The same things were measured in two ways. Each way mixes the same 10 hidden numbers, adds some noise and spreads widely along 5 directions of its own, which tell nothing about the thing.
Some things both ways: the first way, then the second way.
[  0 -36 -27   6 -25  15 -20  46  -7  16  21  -3  14  15 -18  11  -7]
[-10   9   1 -10  -3  10  -9  -1 -16  -5  24 -13  -6   4  -7   0  19  23
 -39 -15   6   6  12]

[-12 -13  -6   0   9 -15  36 -65  20  47 -16  25  10  -3  22 -22 -11]
[-13   6 -42 -23   6  -8  -2 -26  15   9 -18   7  -6  -1  -1 -11  11 -62
  26  43   5 -16  21]

[  3  37  70  -4   0  16   3 -67   5 -21  10 -24  -5  28 -40  11  27]
[-13  -3  -5  -3  14  -5  24   0 -13 -16   8  -8   6  -5 -16  14   6  14
 -23 -15  17 -14  -7]

[-24  -7  46   6  13  28 -14 -21  -3  29  22 -16   3  90 -22  12  38]
[ 68 -63  34 -86  19 -11  13 -26   9   2   0  -7 -51 -11 -20 -38  20  -3
 -85  -5  20 -97 -34]

[ -2  23  15  20  17   5  -5  -6  50  13   3 -23   6  18  -6  28  38]
[ 22 -48   0  21  15 -29  23  -3   9 -37 -28  34 -28  27  17  18 -36  51
 -41  -2 -11 -10 -12]

[ 12  -7  22 -31  20  28  10 -27 -21 -50   1   3  16 -18  46 -54  -6]
[ 52 -40  30 -24  -8  -5 -18  -5  28 -30 -10 -16 -42  29  20   6   5   4
 -31 -20 -16 -16  42]

[  6 -20 -22  10   1  14 -49 -13  26  19   6  -2  22  35  45 -32  -4]
[ -3  -8   7  -2 -32 -12 -15   5 -27   9   6  -4 -11  16  17 -16   0  11
 -13   2 -25 -18  13]

[-35 -19  20 -23   4   3  41  41 -83 -23   6   5   2  20   8  29  -6]
[-14  26 -31 -34  12  21 -18 -10   2  47  27 -48   3  -4 -39   6  55 -70
  -9  -2  34  -3  18]

[  9 -28 -59  31 -14  21  16  11  18  32  12  19  -5  -4  12 -22  -7]
[-15  40   0 -34  47 -22  30   5 -32  -6  -5  12  11 -57  61 -19  23  35
  11   4 -16 -74  13]

[  1  31  39 -21  28 -45   2  11  15  -6 -25 -20  -5 -27  24   0  26]
[-58  18 -15  76  -7 -24  -6  -7 -16 -13 -27  16  19  10  41  26 -20  61
  28  10 -47  32  33]

[-30  -8  17 -14  -3   2  -5  13  25 -15 -10 -29  14  26  19  37  18]
[ 21  19  48  -3   0  42 -29  38   4   4  19   0 -10  10  23 -13  -6  -3
 -26 -30 -19 -37  30]

[-30  16 -47 -30  26 -29 -16  58 -21  -7  -2  17   2 -11 -11   0   6]
[ 38  -7  35   1  10  16 -18   5  25 -26 -10 -19 -29  13   1  -8  -5 -18
 -12 -27  -3 -22  30]

[ 20 -25  90  34 -35  44  74  18 -14 -21  -9 -44 -28  -5   4  72 -14]
[  0 -28 -16  51 -16   7   4  24  52  -8  45 -30  11  50 -37  73 -11  40
 -50 -28  21  25  39]

[-34  27 -58 -34  49 -37  33  56 -33  30  31  37  -6   8  15  28   9]
[ 26  30  42  20  56   9   4  39   2  26  41 -31  11 -24   1 -31   5  -5
   0 -33   6 -57  15]

[ -2 -10   2  -4  27   7  24  56  -7 -17  -2   2  -6 -26  56  -3   8]
[ 22  -3  11  14  27 -23   1  25   6  17  17  -1  15  26  -5  11   4  11
   2 -10   9 -19  24]

[ -4 -11 -12  26 -21  31   4  -7 -25  -4  35  26   6  21 -19  20 -35]
[ 21   3  18   4  16  13 -10   1  13 -14   6 -37 -38 -14  10 -27   3 -21
 -22 -24 -10 -14  15]

[ -3  28 -30 -11  10   1 -19 -30 -13   5  36  18  -1  36 -26 -25   7]
[-19   1 -35  10  22 -17   9 -21 -34  -1  -5 -20   0 -12   2   4  15   7
  -1   0   5  10  -7]

[ 20  19  11  -3   1  12 -11 -29  24   4  20  -1 -15   8 -21 -22  10]
[  6  22  13 -26  55 -14  21   1 -18   6  -8   4   9 -21  -8  -5  23   2
  -3 -15  23 -51 -10]

[ 25  11  54 -22  13   4  22 -26 -19   3   1   3 -12 -13  20   5 -27]
[ 31 -24  32 -27   5  -8  17   4  39   1   2 -22   1  32 -83  30  15 -13
 -39 -33  56 -64  -6]

[ 20   7 -11  43  18  -7  12  49  -9   1   1  15  -2 -45  12   5  -6]
[  9   6  22  49   3 -24   4  37  41   9  20 -16 -12  27 -24 -12 -23 -23
   5 -12   4   6  24]

[ -8  13 -40  -7   6 -12 -41 -21  53   3   5   1  -2  18 -11 -55  30]
[ 17  18  28  27  21  12 -36   5  -6 -20 -15   2 -30 -18  96 -48 -14   9
  24   2 -71  -5  56]

[-51 -42  -4  22 -10 -16  -1  96 -17  30 -12   8  11   0 -20  67   0]
[-19   6 -12  -4  12  -4  -1 -36  -9 -21 -28  15 -19 -18  10 -18   3  12
 -12  20 -12 -13   2]

[ -1 -19  21  41  -3  15   9 -24  -5  16   2  -1   6  37  16   1  -1]
[  3 -40 -37 -39  -1 -45  21 -53  -5  -4 -55  17 -44  -3   1  -5   6  -1
 -32  32  -2 -54 -35]

[  0  13  20 -28   0  -6 -40 -40  46  18   1 -22  10  27   4  -5  18]
[ 36  11  57 -24   9  31 -49  -1  23 -11 -32  -2 -48   4  43 -32  10 -35
  -8 -17 -38 -23  45]

[-34 -21 -26 -44   6   1 -17  36   8 -13   3   8  14 -10  19 -11   9]
[ 21  -2   9  24  -2  21 -33  18 -19 -14  43 -11  13  37  -3  -4  -7  13
  -3 -17   2  35  46]

[ 21 -10  -9  18  -7  39 -33  57  29   5   0 -19 -28   7  29   5   4]
[-15   5 -30  36  25 -23 -15   5  -8  14  -6 -10  21  28  45  49  24  19
  30  -1 -21  49  56]

[-39  -9  10  -8   8 -24   6  44 -23  13  -8  28   4 -23 -22  43 -17]
[ 23 -19  19  23  -7  11  -7  -3  31 -26  13 -18 -14  27 -61 -15 -23 -21
 -19 -14  27  -4  12]

Other things, the second way, with their names:
K485: [ 20 -30   9 -21  29 -20  24 -15   4 -12 -12   7   7  -2 -15  11   3  27
 -17  -2  16 -64  -4]
K828: [ 47   1  30  23   6  15 -44  18  52  -9  10 -26 -35  50 -17  -1   1 -34
 -14 -31   4  35  56]
K566: [ -6  32  25 -45  11  -2   4  -3   1 -22 -26  11  -5 -17  11  -9  21 -14
  11  -4   2 -52  22]
K556: [-18  16  24   4 -43  32 -22   9   8 -15  20 -11 -20  19 -34 -21 -10 -21
 -35 -12   2   9  14]
K117: [-16  -3 -17  40  20  -3  -4   6 -45 -17  10   8  31  17  42  46   1  86
  -8 -17 -20  31  30]
K386: [ 11  15 -24   8  12  -5  12  34  -9  20  52 -23  18  19 -39  -5   0 -44
  13  -6  40  -7  14]
K802: [ 43 -22  37  35 -24  30 -39  18  20 -31  19 -24 -39  41   7  -3 -27  18
 -44 -39 -20  12  38]
K595: [ 24  23  13  17  24   6 -20  17   8  -7   4 -27  -8  20  -6   5  10 -28
  15 -33  10   9  36]
K822: [ 20 -30  18  29 -23 -21  -6  -7  38 -24  18 -40 -20  10  -6 -19 -15  10
  -5   0 -16  -8  47]
K97: [ 18 -20  19   9 -19   5  -7   0  44  -5  17 -14 -30  15 -34 -16 -18  -5
 -44  -3   6 -29  12]
K741: [ 11 -10 -12  -8   7  -6 -10 -19   2 -29 -14  -6 -28  10  11   4   8   3
 -16  -1  -3  12  21]
K353: [  2  -3   9  -2   4 -19  15 -12   9 -42 -27 -10  -7   9 -25  27   2  15
  -7 -22  17 -26   9]
K964: [-18  -2 -21  26  19  -5   5  -5  -5  14   5   2   9  -5  20  12  -2  28
 -15   9 -12 -15   9]
K626: [-12  22   8  -5  42  39 -17  -4 -17 -27  24   8  -2 -39  78 -36  10  13
  -5  10 -39  38  52]
K309: [-21 -11  10  83 -42   5 -38  13  41  -5  12 -35 -25  41  25  17 -22  12
 -14 -12 -51  73  61]
K442: [-34  49   3  -3  20 -14  23  18 -14   4  15  -7  29 -33   4 -15  12  -8
  33   5   7 -44  20]
K455: [-13  16  24  11 -16   5  -1  11   1 -14  12  -3 -10 -22  30 -30 -15  21
 -11   1 -33 -48  24]
K261: [ 85 -50  63 -14   6   7  -4   4  36 -45  -5 -35 -44  40 -65   4 -10  -8
 -57 -64  41 -49  -5]
K852: [ 20 -15 -13  14   7  -9  37  22  -4 -26  22 -18  10  10 -29   8 -29 -17
   4 -17  33 -38  -5]
K645: [  9 -14  33  41   8  -6   5   9   3 -21   0  -8 -33   2  14  -3 -24  62
 -56 -35 -21 -23  -9]
K98: [ 38 -42  -3  11 -50  11 -18   2  34  -1  39 -20 -30  59 -89 -12 -30 -23
 -58  -5  39 -19  -2]
K382: [  1  19  28   2  37   1  11  19  -4   1   6  -6  17 -20  13 -15   4 -10
  20 -10  -3 -39  21]
K954: [  3  16   3   1  49   4   1  21   2   9  49 -23  21 -14  35   0  32   3
   3  -7  -4  25  56]
K80: [-36  21  25   4  23  -8   9   3   4 -16   5  20  28   1  -3  25  23  55
 -18  -7   5  22  30]
K519: [ 18 -19  42  -5 -11 -12  14  17  24   1  20  -6 -14  34 -86  -5 -10   3
 -59 -30  45 -39 -27]
K437: [-31  23  13 -16 -43  14 -24  -8   8  -4  -6 -25  -7   2  -2   8  22 -13
 -10  -9 -14 -21  36]
K468: [ 19   7  10 -22   7  20 -22  -9  -1 -15   4 -19 -29  12 -24 -19  17 -37
 -24 -16  17  15  14]
K978: [-10  -2   8  38 -11  19   9  30  -3 -23  49   1  33  13  -2  35 -21  83
 -38 -24  -1 -23  32]
K313: [-45  37 -11 -46  23 -13  22 -30 -27 -40 -63  43   7 -54  76  13  21  44
  16  20 -33 -63  19]
K910: [  2  20  26 -44  25 -14  22   8 -18   8  -3  -4  -1 -18 -23 -12  23  -7
 -18 -19  24 -70 -19]
K496: [ -9  26   6   3   8  14 -23 -12  -2   7 -59 -30 -26   4   1  26  20 -41
   6 -34  -6 -33   1]
K514: [-15  26 -36   6  72 -15  -4 -28 -23  -8 -40  14  18 -18  56   2  25 -24
  68  23 -16  29  39]
K729: [-37   7 -33  16 -12   2 -26 -23 -12   5  -9  15  -6   6  42  10   8  32
 -14  27 -37  22  32]
K345: [ 33 -42  32  -8  -4 -25 -14 -23  14 -21 -65 -19 -70  18  28  12   4  14
 -46 -31 -33 -33  -8]
K550: [-25   5 -14  10 -11 -14  -9 -15  -8  -8 -28 -32 -21  -3  38  16  16  -6
   3  -6 -33   7  24]
K643: [ -4  38   7  20  36  20  -1  33  -7  20  31 -19  26  -8  -8 -13   2 -40
  26 -15  12 -14  24]
K33: [  0 -12  43  31 -19 -12   5  21 -17 -34  25  -5   0   5  20 -12 -24  80
 -31 -22 -27 -15  23]
K443: [-19  26 -37  -2  26   4 -31 -32  10  19 -34  -5 -20  -3  28  -1  30 -51
  21  26 -16  24  34]
K453: [ 24  -5  12  10  26  -5  -5  -1  -7 -16  -1 -12  16  28 -37  16   8   3
  12 -26  30   0  19]
K907: [ 10  30  -9 -24  29   9 -14  11   6  21 -13  24   2  20 -17 -12   8 -71
  25  12  25 -16  15]
K584: [-39  37  -3  -5  -4  21  12  11  12   1  17  15  17 -23  -1  -4  -3   0
  -8  15   3 -45  21]
K58: [ 22 -10  12   3   1  -5 -31 -15  47 -24 -27 -40 -50  18  32   4  19 -41
   4 -11 -28  38  63]
K935: [  9 -25  -6 -30  18 -21   9 -35   3 -33 -16  14 -22  -6  13 -22   8   4
 -16  22  -2   4  15]
K126: [-18  33 -18  19  13  -9   6  23  10  18 -17  11   5   5  22  16  -8 -27
  28   5  -8 -38  19]
K895: [   0    2   11  -53   15  -54   36  -15   -6    7  -25   13   -8  -23
  -13  -16   21   17  -14   11   16 -105  -25]
K567: [-36  22   5  33 -20   1  -9   6 -24 -10  25 -24  31  19 -41  18   8  29
   1 -25  16  28  22]
K446: [-15  22   5  27 -19  22  -7  42  35  10  31 -45 -14  13   6  17   1 -41
 -16 -27  -7  19  40]
K635: [ 13  12  28  12  18  10 -17  12  28  -7 -15 -17 -25  -2  41   5   5  -2
  -8 -24 -30 -23  40]
K958: [ -3  22  28  -4   2   0   3  26 -15   3  24 -42   4 -15  12 -13  16  -9
   5 -26  -7 -28  28]
K413: [ -3  20   9 -25  16 -18  -6 -14 -30  11  -8  10   2  -8 -14 -30  22  10
  -5   7  10 -46  -4]
K678: [-20  -9 -20  53 -18  -8  -1  -4   9 -52   7 -20  -1  21  15  10 -23   2
  25   4 -17  73  52]
K532: [-21  19   2  -3 -35  12 -16   5   5  -7   8  -8  -9  13  -8   6   5   4
 -21  -6  -2 -13  27]
K189: [-15 -20 -24  13   6   1 -29 -35  23  13   3 -27 -11  14   8   7  30 -18
  -5  22 -15  63  47]

Some of these things the first way, each followed by its name:
[  0   5  -9 -19  -9  20 -42  22  51   0  10 -33 -16  33  -5   1  31]
K117
[ 30   2 -10  -5  14 -10   4 -27   2  58  37  25  33 -10  21  16 -35]
K519
[ -6  -1  -2  17   2   7  13  41 -23   4  38   5  16  20   9  64 -15]
K645
[ 10 -11  12 -24  24  12  10 -44  10  12   8  30  -2  -6  27 -46 -25]
K485
[-32  13 -33 -18  18 -47  -6  57  -7  35  -7  -5  -5  17 -17  19  35]
K443
[ 17  -6  40  32   8  -4  22  17 -13   7 -16 -13 -15  -6  22 -19  22]
K895
[-23 -26 -14  27  -3 -13   2  46  -2  14 -20   1   8   4   0  15   4]
K455
[-15  -5  50  -5  11   2 -30  45 -16  25  -3 -16 -15  33 -36  15  34]
K189
[-46   1   1 -14  10   8 -14 102 -60 -26   9  17  -8   2 -14  74 -20]
K261
[-18 -19  36   4  -3 -36  48  14  -1 -21 -46 -22   2 -30 -22 -10  24]
K584
[ 29 -11  17  -3 -23  -9 -40 -13  -1 -12 -25 -24  -5   0 -14 -49  -8]
K437
[-36 -23  17  -1 -18  20  -4  39 -33 -20  13   4  19   4 -17  47  -8]
K468
[ 20  20  19 -12  14  16  -3 -48 -47 -63  12   7  11  -2  27 -50 -18]
K550
[-21  16  19 -32  33 -21   4 -27   3  37   1   6  19  -2 -22 -16  46]
K935
[-13 -34  70   9 -24   8  29 -15  29  36 -14 -43   9  35  35  58  19]
K729
[ 27  12 -28  -5   5   5 -22 -39  15  25  27  14   8  13  -2 -35 -10]
K910
[-11 -23 -16  -5   3  32  -5   1  19  -7   6  47  -3 -40  24 -25 -37]
K514
[ 18  14  -9 -21  15  -7 -28 -30  26  22  17  -1  16   3  10 -35  16]
K33
[-14  18 -11   7  12   5 -32  -5  41  62   8  15 -12  28 -15  34   1]
K382
[-18  10 -31  11   2   3  30  -1  -4  -2   2  10  -6   2   1  -1  15]
K386
[  8 -62  -8  26 -30  20 -19  42  14  22   8  14   2  -8  27 -11 -31]
K413
[ 18  31  14  13  12  20 -56  20 -21 -27  23 -18  -2  46   7  11   0]
K345
[ 12 -14  43  43 -20  22  11  -3   2 -28 -22  -1 -20 -33 -13 -20  -7]
K442
[ -9 -42 -15 -13  -4 -15  60 -46 -20  32  16  36  40 -10  54  -2 -50]
K98
[ 15   7  48  12  -9  25  18 -15   1 -31   0 -21 -12   3  14  15  -6]
K635
[ 17 -17  21   8  10   7  26 -27 -32  18   5  38  -3 -28  26 -36 -33]
K822
